The same things were measured in two ways. Each way mixes the same 12 hidden numbers, adds some noise and spreads widely along 6 directions of its own, which tell nothing about the thing.
Some things both ways: the first way, then the second way.
 13   1   2   7  13   0   9  -6 -17  16  15  20 -11  22 -10  13 -24  -5   5  -5  18 -20
 -2  11   4  -8  -2  11  -1 -28 -16  -4   6  17  -5   3 -22   0 -11  -1 -10   8   9   8   0   6 -16   5 -10   3   9 -13

 -1  19 -20  26 -65 -22   8  38  18  -9  -7 -26   4  -6 -24  -5  -8  -6 -32   4  18  27
-18 -21  -5   7  -6 -21  12   3   2  -5 -15   7  16  17   8   6  -9   6  -4  -4  29   6  -3   8   6   2 -14  -6 -40  15

  3 -14  20 -27  33 -31  -8 -20  -7  -6 -13  -3  23  25   2 -31 -30 -14   9 -10  34 -26
 -5 -20  16  20  12   4  12  25  -9  33  -7   3   5 -21  25  19  32   5  17  43  28 -14  -6 -19  16 -21  18 -14  29  13

 14  12 -22 -20  22 -40  15  10  33  12 -24  -8  39   5 -38   1  14 -23 -15 -11  10   1
  1  -8  19   8  27  40   6  23  12  23  15   7  19 -12   3  10  25 -19  -1  15   1  -9  21 -19   6 -31  11 -27  38  -7

-14  -4  -2  -5  19 -18 -11  -2 -14  20  30  33  10  20  14  17 -38  -5 -10   3  27 -19
 -7  14  14 -16  -2  25   7   5   3  18   1  23  17 -23  -7   5  -4  -3  -8 -25  -2 -11   2  17 -16   5   5  15   2 -13

  2 -18   1  32 -24   8 -12   5 -13  -5   3  40 -42   4   5   6 -15   7   3  18   8  -3
-61  -3   2  -6  -7  13  -5   2  23  -3 -15   0  23  -9 -12  16   4  -5 -14 -24  41   0 -19  16   8  -1 -32   5   4   1

-13 -11   1  -2 -38  -9   9  17  18  -7  -4  11  18  11  -6 -10 -23  -9 -17   7   4  -3
 -6  -7  17  -5  10   8   5   4 -26  14   5  15 -14  -7 -13  31  -1  -8  -2  -8  21   7  -4   1   9  -9  13  16  27 -12

  7  33   6   1  -5   4  36  39 -15  48  18 -26  45  36 -37  11 -18  10 -49   1  18 -26
  7 -13  20   4 -17 -12  39  14 -30 -17  -9  53  -7  26 -10  30 -12  -5  13 -26   1  20  -6  15 -11  -2 -19  32  -7 -17

 10 -11  -8  27 -44  -4   8  24  21 -23  17 -10  -8 -36 -12   5  14  -9  -3  10  -9   9
 26   9  25  -5  -4  24 -17   5 -45  25   5  19  -8  -8 -17   1  -4  -5 -11  -2 -12   7   5  10 -20  -7  11 -16  30  -9

 -7  24 -44  22   9  26   1  26 -29  12   9  22 -50   9   6  32  -7  20   6  11   2 -14
-16  -7  13   5  -4   0   8   6  11  -6  -3   6  28 -10  -4  19  16  -3  -6   4  13 -16  -6   5  -1  -7 -22  24   8 -11

-25   4  -8  13  29  14  -5  13 -14 -16  -2  -5 -18 -11  19  -9  -7 -12  21 -12  12  -4
 31  17  13 -12  13   6 -48 -11  -6  44  -7  -3  14 -19  -7 -15  -9  17  -5  24   0 -31  24  -2   8  -7  -2 -13  14  -7

 -6 -16 -34  13  27  10  -8   0 -31  22  -3  -1 -39  26  11  -4 -20 -12  -8  -1  35  20
 -5  -7 -40  -3  -6   0  -7  10  15   9 -22  -4  -2  12 -15   6 -26   5   2  -5   1  15  12   9   0  15 -33  16 -21  16

-29 -21 -11 -19 -24  24  -2  36  14 -14  20 -28   9  -2  36 -18 -13  17   8   5   0 -20
-18   1 -15  -4  15  44  28  13  24   3  -1 -19   3 -25   3  23   9  -6 -15   6  -9   3  12  10  -8 -17  15  14  16   5

-32 -20  30 -23  -5 -12  -7  -7  -4   2   4  -3   8 -20  22 -41 -35 -21  16  -9  27 -42
 -2  -1  -6   5  16  17   1  -3   9   4  17  -3  -2  -2  -9   5 -10  -8 -11   5   1  16   7   3  -7   4  -9   9  12   9

 12 -25 -10  -9  14 -27 -16 -36   2 -14 -18  41 -14  13 -10   0 -14 -33   9 -11   7   9
-42  -6  -7 -11   7  17  -1  -5  30   1  -7 -12  17  -5  -1   1   5  -4 -11  14  29   3   5  -1   2 -12 -15 -11   8  -1

 -5 -17  13 -14 -24 -15  -9 -13   2 -32  25  -5 -21   3  16 -19 -26 -10  20   9 -15 -24
 30   8  21  -9  -6   9   1 -21 -45  18  -7   4 -20 -20  -8   9  12  21   2  46   8  -2 -10  -4  -3 -12  15   9  18  -9

  5  12 -27  21   1  -7 -11  -3  10  -5 -18  28  -7   9  -9  23  -1 -12  -3   7  18  17
  2 -13  15   8   0 -31  17  25 -22  21  -4   8   3  -3  13  16  11  11   0  22  21  11 -14  -8   2  -2  10  13  16  11

 29  -4  11 -18  25 -58  15   1  35 -31 -24   2  53  31 -41  -5  -7 -19  -3  -8  -7  -2
-30 -11  -4   3 -17  -9  33 -17   5 -26 -27  -1  -8   5   6  16  -7  22  -1  15  29  15 -16  19  -4  -5 -19  24 -14   7

 19   8  10  18  17   5   4 -13  -4  22  13   4  -3  39  -6  10 -19  -9   1  10  28  -9
-50  15 -10  12 -26 -22  10  20   9 -23 -52  24  31   7  -8   8 -12   9  -1 -28  18   9 -15  22   5  18 -59  20   6  13

  2  -4 -55  -3 -22 -12  -1  -5 -17  23  20   2 -35  15 -31  16 -17 -39 -21 -22   6  27
  3 -11 -22  -6   3  14  21  10  34  -8  -1   2  13  23   1   2 -14  -3  -5  -1 -18  13  32   3 -14 -10 -21   4 -25  -3

-11 -13 -25 -14  -5 -25  -9   0  12  10 -14  13  10  10  -6  -5 -19 -22 -12  -6  28   7
 -2  -7   9   3  -5   5   4  19 -25   9  -2  13  -5   1  -8  22  -4  -7 -12 -19   4  11  -9   6   1  -5  -1   4   3   1

 -4  -9 -15   2 -15  14   7 -10 -37  22  11   3 -18  33  -1 -10 -52 -15  -7  -2  47 -16
-38  -2 -17  11   6 -12 -19  -1  40  -4 -14 -25  24 -11  14  15  -7   4 -16   9  29 -18  -5  -3  25  -2 -31   8  -4  11

-21   2 -31  -9   3  -8  -5   8  20   6 -31  20  -7  12 -11  -2  -6 -22   8 -13   9   3
-21  -8  11  10   4 -18  -3  26  25   7 -14  -9  19  -1  -2  20  10  15 -16 -12  19  -5  -3  -9  28 -18 -27  13   5   9

  4 -30  63 -55 -18 -77  -9 -45  39 -17   6  -1  78  16 -11 -44 -43 -44  -6  -4  18 -34
-41  -4  11   3   3  30  34  22  10  -2 -19  12  20 -14   8  12  11  -9   3  -8  17  14  -4  15  -2  -8  -3  -2  21   8

 29  32 -20  10  14 -17  24  13  13  -3   8  -6  18  23 -33  28  -5  -4   0   7   9 -14
 20   3  -8   5  -2 -20   5  -2   2  12  -3  -8   5 -11   2  -1   2  25  -6  37  -3  -4   4   0 -10   5  -8  23  -1  15

 -1  15 -63  14  25 -13  17  57  26  34 -24  -2   3  24 -22  29   9   3 -28   6  13  35
  3  20  41   2  -1  39   4 -27 -39 -15   5  24 -27 -16  -9  27   2  -7 -12  -4   8   2 -24  -6   8 -22   4  -5  26 -28

-63 -22  25 -39  -2 -18 -49  -1  32 -29 -35  -6   6 -41  42 -59  11 -19  21 -10 -14 -11
 -1  -8  13 -19   8  22  20  -3   2  10  -3  -2  -2   9 -12   2   4   7  -4  14  13  31   6 -12   7 -18   1  -8 -13   0

 11   6  15  24 -21  29  20  33 -36  35  49 -21 -22   6   0   6 -18  30 -13   7  20 -34
 13   8  15   1 -12  14  11 -15 -30   1   8  38 -14   0 -11   8   2  -3   3   9   7   2  -7  -6 -19  -2   4  -9   3 -15

 -6   7 -18  -4 -34  -7   4  21   7  -1  24 -20  -5 -12   6   2 -11   2  -8   7   2 -10
 -8  -2 -17  -5 -17  10  27  -1  -7 -26  -5  26  14  16 -26   6 -17 -19  -8 -23 -12  22   5  29 -32  13 -23  15 -18  -6

 10 -27 -13  -7   3 -47 -22  -4  32 -38   5  31  15  -4 -15   8  11 -20   1   5 -16  10
-17  -5   7  -2  -4  22  22  32   4  14 -12  12  13 -11   4  18  11  -4  -3 -12   1   5   1  13 -10 -11   2   5   9   2

-28   7 -12  13  12  -4   2  18  -1  29 -29   5   4   8   1  -9 -22 -19 -19   0  39  10
 -1  -7   0   9   5 -29  11  -2  -7   0   2   6 -18   9   3  19 -19  13  -1  13  25  25 -19 -12  16   9 -19  28  -3  15

Other things, the second way, with their names:
<114>:  -3  -3  15  -4 -21  -8   5   4  -9  -1 -28  -1   7  11 -29   0   1  24  -5  -3  10  27 -10   9   4  -2 -40  16  -8  12
<729>:  30  -3  23  -9  -6  10 -15  12 -32  37 -12  19  16  -7 -25  -2  10   3   9  10   0  -6  11   3  -1  -5  -7  -2   5  -5
<512>:  -7  -4   3  -9 -28  -7  -3   1   0   4 -21   2  12   5 -13  -1  -3  18  -9  -1   9   1  -3  20 -16  -7 -27   9 -22   0
<586>: -17  -8  -2  -5  -7  20  24  -2  26  -5 -15 -36   2 -15  19   5   9  25 -16  30   9   9  -7  12 -14 -20  -2   8  -8  15
<714>:   5   4  18 -17 -22  30   0   5  -7  19  -5  19   0  -7  -1   2  -8   5  -3  -9  -5  -1   2  23 -29  -9  -8   5  -2 -16
<157>: -32   2  -2  23   1  13  20   0  20 -32   9   0   9  -5   8  22   0 -12 -12   7  10  12 -18   4  -5   2 -33  21  22   6
<424>:  24  -2  -6 -22 -17 -12  17  10  -3  31 -32  18 -12   5  -6   5 -16  38  13  -5  -5   7  11   5  -3  -1  -8  35 -39   5
<321>:  -3  -6  -7  -8  -2   5   7  -6   9 -11 -12   8  21  21 -28  -6 -13   2  -5  -5   3  16  21  16  -7   1 -33   4 -10  -2
<663>:  -8 -14  49   2   7   4  25   5 -15  -7   8  10  17  -6  17  14  22  -5  -6  24  27   9 -16  -4   1 -25   6  -5  21 -14
<492>:  -2 -10  -2 -20   8  54   2  -5   1   6   9  -3  21  -9 -26   6  11 -29  -4  14  -6   3  16   6 -12 -11  -4  -6   5 -17
<75>:  -6 -21 -17  10  -5  -8  -7  37  -1  15   1   5  17  14 -18   4  -6 -13 -10 -11  -1  12  19  21 -21   5 -19   3  13  16
<546>: -31 -11  15   5  -1  14   1  -7  20 -12  -4 -12  20  -5  10   3   3   2 -17   1  23  -2  -5  26 -13 -16 -16  -5  13   2
<270>: -27 -16  -6  -1   3   8  14  52  45  13 -18   6  55  -6  -2  16   9 -14   1 -29  -1  -7  15  11   7  -3 -35  28 -15   5
<654>:   1   4  -2   7 -17  -9  27  11   4  -5  -4  21  16  -1 -12  13  18   7 -10   0  -2  -7  -4 -10  -9  -2  -9  14 -23  -4
<215>: -12   4  14  -4  -7  19   0  14  18  14 -10  -3   4 -15   8  12   2  12  -9  -6   3  -7  -3   5  -1 -20 -13  11   6  -2
<330>:  -1  12  12   2 -26  -5 -35   1  13  12 -21  -4  13 -14   0  12   5  20 -13   1   8 -34 -19 -17  15 -15 -45   5 -24 -15
<287>:  -9  -1  29  19 -17   8  17  10 -32 -22 -15  25   7 -10  -4  30  10  -9 -11 -14   3  -9 -17  19  -9 -14 -12  12  31 -15
<392>: -26 -11 -22  11   2  -1  36  -2   5 -18  22  24  -2   5   9  24  -3 -27   2  16  19   9  -4   3 -25  11   4  18   7  -8
<83>:  22 -17  -7 -16   4  12 -10   9  26  47  14 -29  10 -14  -3  -8   4  17  -4  27   1   5   9  -3 -12  -1  -4  14 -28  19
<715>:  -6 -10   6 -11 -11 -14  18 -16  22  -1 -10  16  29  12  -4 -11  -8  22   1   1  24  -4  10  20 -16   1 -22  11 -37  -1
<503>:   4   1  12   5   4   0  16 -29 -24 -10  11  11 -22   4  -5  10  -1   7 -10  27  20  17 -14 -12   0  -3   7  -2   7  -4
<595>: -24  12  40  -1  33  50 -18  -4  20  15  -6   8  43 -28   3  -7  11 -13  -2   1  21 -26  21   9  18 -24  -5 -29  53 -16
<136>: -12 -17  -3  11 -19 -13 -13   3   6   3  -6  -2  13   3  -7  11   8   8 -12  11  19 -20   1  17 -17 -10 -23   3   6  -3
<622>: -11 -15   8   8  -1   7  13  11  12   6   9 -18 -20  -7  -5  32  19  11 -19   7  15   8 -18 -18  10 -26  -3  17   1   6
<548>: -20   2  11   2 -36   8 -27   4  -6   3 -19   7   9   2 -13   6  -5   4 -15 -22  12  -9 -14  24 -14  -8 -41  -6   1 -11
<6>:  -4 -10  26  10  22  36  17  -3  13  -4  -6   1  21 -14   8   8  20  -5  10  26  11  -8  11  -1  13 -28  -9  -5  22  -6
<693>:  10  10  -4  21  -1   7  22  -3  -5 -16  -7   7  -2   0   3   8  -2   7  -7  19  -5  15  -7 -15   2  -1 -13  -4  -5  12
<78>:  67   6  36  -3  17 -10   1 -22 -56  15   5   7 -25 -14  -9  22   8  20   0  44  -3  -9   1 -35  32 -22  29  12   1 -17
<221>: -10  -9   2  12  -6  -3   4  20 -31  -3 -11  29   3  14 -23  22  -1 -22  -2 -20  10  13  -5  -2   8   1 -18  -8  18  -3
<3>: -24   3  20   3  -2   6  19  25 -16   7 -14  40  18 -13   4  24  11 -13   7 -11  15 -15  -5   9  -3  -7   3   9  33 -18
<140>:  -6  13   0 -17 -20  27 -29  12   0  28 -28  -3  10 -10 -27   1   3  12 -13 -18  -1  -9   2   4   4 -10 -26 -10  -7  -3
<720>: -20 -15   4   1  -4  15  43  -5  14 -15 -11   4  -3   1  13  20   6   8   7  20  20   8  -3  13  -9 -19  -7  20  -4  -2
<249>:  11 -15  -5  -4  14  32  14  28  -5  28  -5  22  10  -2 -13  12 -12 -15  13 -23 -14   9  29  24 -11   3   3  10   7   6
<166>:  41 -10  13   7 -17 -21 -26  -7 -47  28  11   5 -21  -5 -11  22  18  12  -7  35  12 -19 -18 -28   5 -12   7   0 -14  -8
<435>:  -2  -8  31  -2  -8   2  10  17 -19   6  -3  18  15   4   7   9   4  -7  -1   5  10  13 -11   2  -7 -11 -11   0  14 -11
<237>:   5  -9  24   4 -14  12  17  24  -2  18 -20  -8   3 -20  17  18  22  25  -3  12   2  -6 -10  10  -5 -27   2  14   0   5
<667>: -27  -4   6   6  19  25  27   8   9   4  -5   0  11 -23  11  16  17  -3 -10   9  17  -6   7   5   5 -17  27 -10  24   3
<155>: -38 -18  -6  -6  12  29  35 -18   7 -15  12   3  -8   1  -8  24  10 -20  -7  13  32  16   0   7  -9 -15  15   1  15 -13
<517>:   5  -8  12  -2 -15 -39   6   1  -3   3 -26  -6  -7   2  -9  13 -15  47 -13 -18  16   7  -8  19  13  -3 -19  45 -28  18
<316>:  46  15  38  -9 -36 -31 -18 -22 -67  10  -1  29 -20   7 -28   1  -7  26  -9  11   2   5 -28  -3 -17   8 -16  15 -13 -18
<118>: -46 -29  -8   3  -4  -7  30  54  37   4 -27  -3  44  -7  12  30  17  -6  -5 -20  14  -9   5  16   7 -13 -16  24  -9  10
<469>:  -3   1  -7 -17 -12   0  -1   0   6  20 -19  15  17   9 -19 -10  -3  15   1  -2  11  -5  19   4  -8  -3 -13 -12 -27  -3
<246>:  27  -6  32  -8 -26 -24 -23  19 -37  37 -30   3  -8   3 -15   7   6  38  -6  -1  11  -4 -11  -6  13 -21 -14   2  -8   1
<732>:  -2 -11 -12  14 -17 -31  13  14 -24 -13 -11   7  -2  24 -25  16  -2   6 -17   1   2  23  -5  -4  -2   4 -25   6  -1  11
<40>:  22  -2  25   6   0  -6 -15  36 -10  28 -28  -8  17 -10 -14   4  10  25  -8  -8 -11  -7  13   4  20 -19 -18   8  13  16
<235>: -21   1   4  -7  -1  16   8 -11   4   4  -2  15 -14  -4 -20  26   5   4  -5 -10  25  -2  -7 -13  14 -14  -5   6  -6 -11
<706>:  -7 -14  10  -4  -1  18  12  10  -7   6 -11   0  16  -2 -11  10  12  -6  -5   5  13   4   8  13  -1 -12   1  -6   0  -1
<679>:   4  -2  -2  -3  -7  11   1  12  -7  11  -6  11   8   7 -12   0  -4  -6  -2   6  -2  16   4   1 -12   0 -19  -5   4   2
<694>: -16  11  -8 -10  -2  45  18 -11   0 -16  -4  16   5  -2 -26   9  -7 -17 -13 -23  -8  10  13  19 -14   0  -2  -4   1 -11
<361>: -10 -33  -8   3  -5 -10  22  46  34  27 -24 -15   5  -2  21  15   2  25  12   9   8   5  14  30 -12 -13 -17  44  12  27
<598>:  38   9   0 -26   5  33 -17 -25  -7  18  17 -24   1  -9  -5 -17 -15   5 -23  27 -20   6  16   8 -24  -8  13 -13 -22  -5
<213>: -12  -3  20   6 -17  -6  16  24  13  24 -22   2   9 -23  23  13  16  33   0   3  19 -14 -17  10  -3 -13  -7  18  -7  14
<337>:   9   1 -14 -23 -10  -6  -1  11  -2  30 -15   5  -2  -1 -21   2 -12  19  -9 -15  -6   4  14  13 -15   2   1  17 -23   8
<39>: -16  -6  12   5   0   8  28   3  -3  -6 -17  35  15  -1   3  20  13 -10  25  20  21 -11   2   2   2  -8 -18  18  21 -17
<68>: -16 -28 -24  -1   2  45  48  45  23   3   3   9   9   9  -7  17   0 -26   2 -25 -22  29  30  37 -41  -6   0  14  10  11
<86>: -38 -33 -11  -6   7  24  32  40  44  -1 -22  -2  28  14  -3  13  -9  -6  -5 -45   3  19  29  39  -3 -17 -13  11 -16  14
<383>:  -7   6  44   4   0  24  22   4 -27  -1 -14  27   6 -17  16  17  21  -4   3  16  17  -2 -16  -3   6 -22   8 -11  36 -17
<42>:  -5  -2   2  -5   1   2  17 -35  -8 -22   7  27 -11  10 -11  16 -12  -4   5  14  21   1   1   8  -8  -1  -9  21   0 -21
<742>: -11 -34  -8  18 -20 -13   3  19  -9   3 -16  26   6  20 -35  22  10  -3   6 -26  21  -7   8  17  -1  -5 -28   4  -8   5
<212>:   9 -10  28  13 -19  -4  19  16 -47 -21 -28  33   7  13 -23  29   5  -6   3 -16   1  14 -14   9  10  -9 -29  16   1 -10
<375>:  15   1  32   6  -7  -9 -14  31 -20  23  -3  -4  24 -17   0   2   9   8 -29 -13  -8  -9  -5  13  -7 -10   7  -1  10   6
<177>:  -8 -43 -20  11 -33 -21  36  53  13   9 -28   3   7  27   9  12   1  17  12   0   0  20   7  29 -29  -8 -29  29 -19  26
<665>: -14   1  14   3   9  38  13 -19   8 -11  10  11   6 -11  -9  11  14 -12 -10   7  15  -9   4   2  -4 -18   2 -12  14 -13
<568>: -11  -5  -6 -12  12  35  34 -11  17  13  13   4  -2 -13   7  -3   6   2   6  31  14  17   9   7 -26  -2  17   0   4   5
<501>:  -8   5  22   7 -21  10  17  11 -15  -4 -21  21  11 -15  -4  17  17   5  -4  -2   6  -7 -14  10  -6  -8 -11   8   6  -6

Some of these things the first way, each followed by its name:
-24 -33  -3 -21  -9 -35 -21  -6   8 -38   1  14 -17  -8  12 -22 -21 -26  14 -17 -21   6 | <720>
 -7  24 -37 -14  -4  -9 -13   3   0   5   8   3  -7  56 -34   7 -12 -18  -2   1  -1 -13 | <78>
 10  10 -21   8 -41  -1   3  17  -7  -5  25 -31   2 -15 -18   7  -4  -4 -19   9   8  -6 | <598>
 -5   1 -13 -19  14 -30 -21 -29  11   0  -6  12 -14  36 -23 -11 -22 -43  25 -15  12  -9 | <40>
-31   6 -25 -24 -13 -20  16  49  42  13  -8 -43  29 -12  22 -15  -8   4 -17  -3  10   7 | <694>
 12  18 -26 -35  30 -22   3 -11  -9  21 -12  -8  17  28  -8   6 -11   0 -18   7  17 -22 | <492>
 -5  36 -36  18  31  12   0  15 -11  27 -20  -4 -32  23 -11  17  -1  -3   2 -12  19  11 | <321>
  3 -18  13  -2   5 -17   0  -5 -20 -24  20  32 -10  19 -19  -2 -25 -15  11 -12 -14 -24 | <42>
 -7  -1 -39 -32  43 -27   3   1   7  13 -12   9   9  28   0   8 -31 -15  13 -23  25  -7 | <287>
-22 -16 -55  -5 -14  10  -3  29   3  21 -19  18 -44   2   9   3  -9   3   2  -4   6   8 | <622>
 21 -21  38   6  -4 -38 -13 -15   1 -30  28  25  11   1 -12  -1 -13 -10   3   8  -6 -21 | <568>
 -6   1 -45  19  30   5  10  11 -22  11 -18  13 -33  23   1  20 -31 -16  -3 -22  20  35 | <361>
  6  40 -33  39  37  24   3  48 -30  19 -14  -5 -20  -5  -5  31  21  37 -13  25  20 -10 | <83>
-28  21 -25  -4 -13  11  27  33  13  35   3 -24  21   8  35  10 -32   7 -33  -1  29  13 | <3>
-23 -53  11 -25 -32 -21 -30  -8  24 -47  14  -2 -26 -41  32 -41   8 -17  21   8 -34 -10 | <140>
  6 -10 -13 -12 -13  -5  -6  -3  31 -24 -12   1 -11  -6  -9 -12  11 -11  31  -6  -5 -14 | <732>
 -7  -5  14  -7   8 -27 -32 -24  17 -21 -17  21 -28  -4  -4 -17   3 -25  31   3 -14 -15 | <114>
 11 -21 -62   9   8  -2 -20   5 -28 -26   2  39 -77  -5  -4  18   6   7  24   2 -11  -2 | <166>
  3   1 -11  14 -11 -15  -8   2   2 -19  15  27 -35 -27  -6  18   5  -8  14   9 -22 -12 | <316>
-14  21 -54 -12   0  -7   0  33  15  17  13  -1 -23   3  12  24   0  16   4   2   0  -7 | <654>
 23  15 -24  20 -26  -8  -6   6   9 -14  18  21   1   4 -37  31   0  -6   9   8  13 -16 | <375>
-29 -29  -3   7   1  30 -10  26 -30 -23  20  18 -26 -34  48  -8 -12  23  18  -2   7 -25 | <392>
  6 -13  18 -42 -16 -51   5 -14  39 -24 -20  -9  42  -2 -26 -30  -5 -34  -2  -9 -17 -16 | <246>
  3 -22  -7  -1 -10 -22   7  18  18 -17   9   6  13 -12 -16   2   3 -16 -11   3 -17   2 | <215>
 27 -22  -9 -10  21 -23  17  -8 -14   3   0   9  -2   0 -19   3 -17 -14   0 -13  12 -10 | <548>
-11 -10   8 -23  25 -50 -10   9  26 -20   1   2  42  18 -12 -11  -1 -24 -18  -3 -18   6 | <424>
-27   7 -30 -12 -13   2  22  42  23  15 -37 -19  10   2  25  -7 -21  14 -19 -10  18  19 | <155>
 19  -7 -23 -18  32 -29  -5  -2  17 -16 -18   3  20  22 -19   8  -4 -11   8 -11   6   3 | <586>
 20 -34 -21 -20  -8 -58  -2 -14  15 -14  13  15  11   5 -27   3 -18 -35 -10 -15   3  13 | <68>
-27 -37  -2  -8  29 -34 -49 -22 -18 -25  10  35 -23   9  14 -21 -25 -34  18 -13  16   1 | <249>
-10   4 -13 -25   7 -29  29   6  10  41  -7 -16  28   2   0  -9 -41 -23 -15  -3  44 -20 | <157>
-26  -8  -2 -38 -22 -30   0   3  17   3  18 -22   3  -7  31 -22 -38 -10   1  -3   7 -18 | <501>
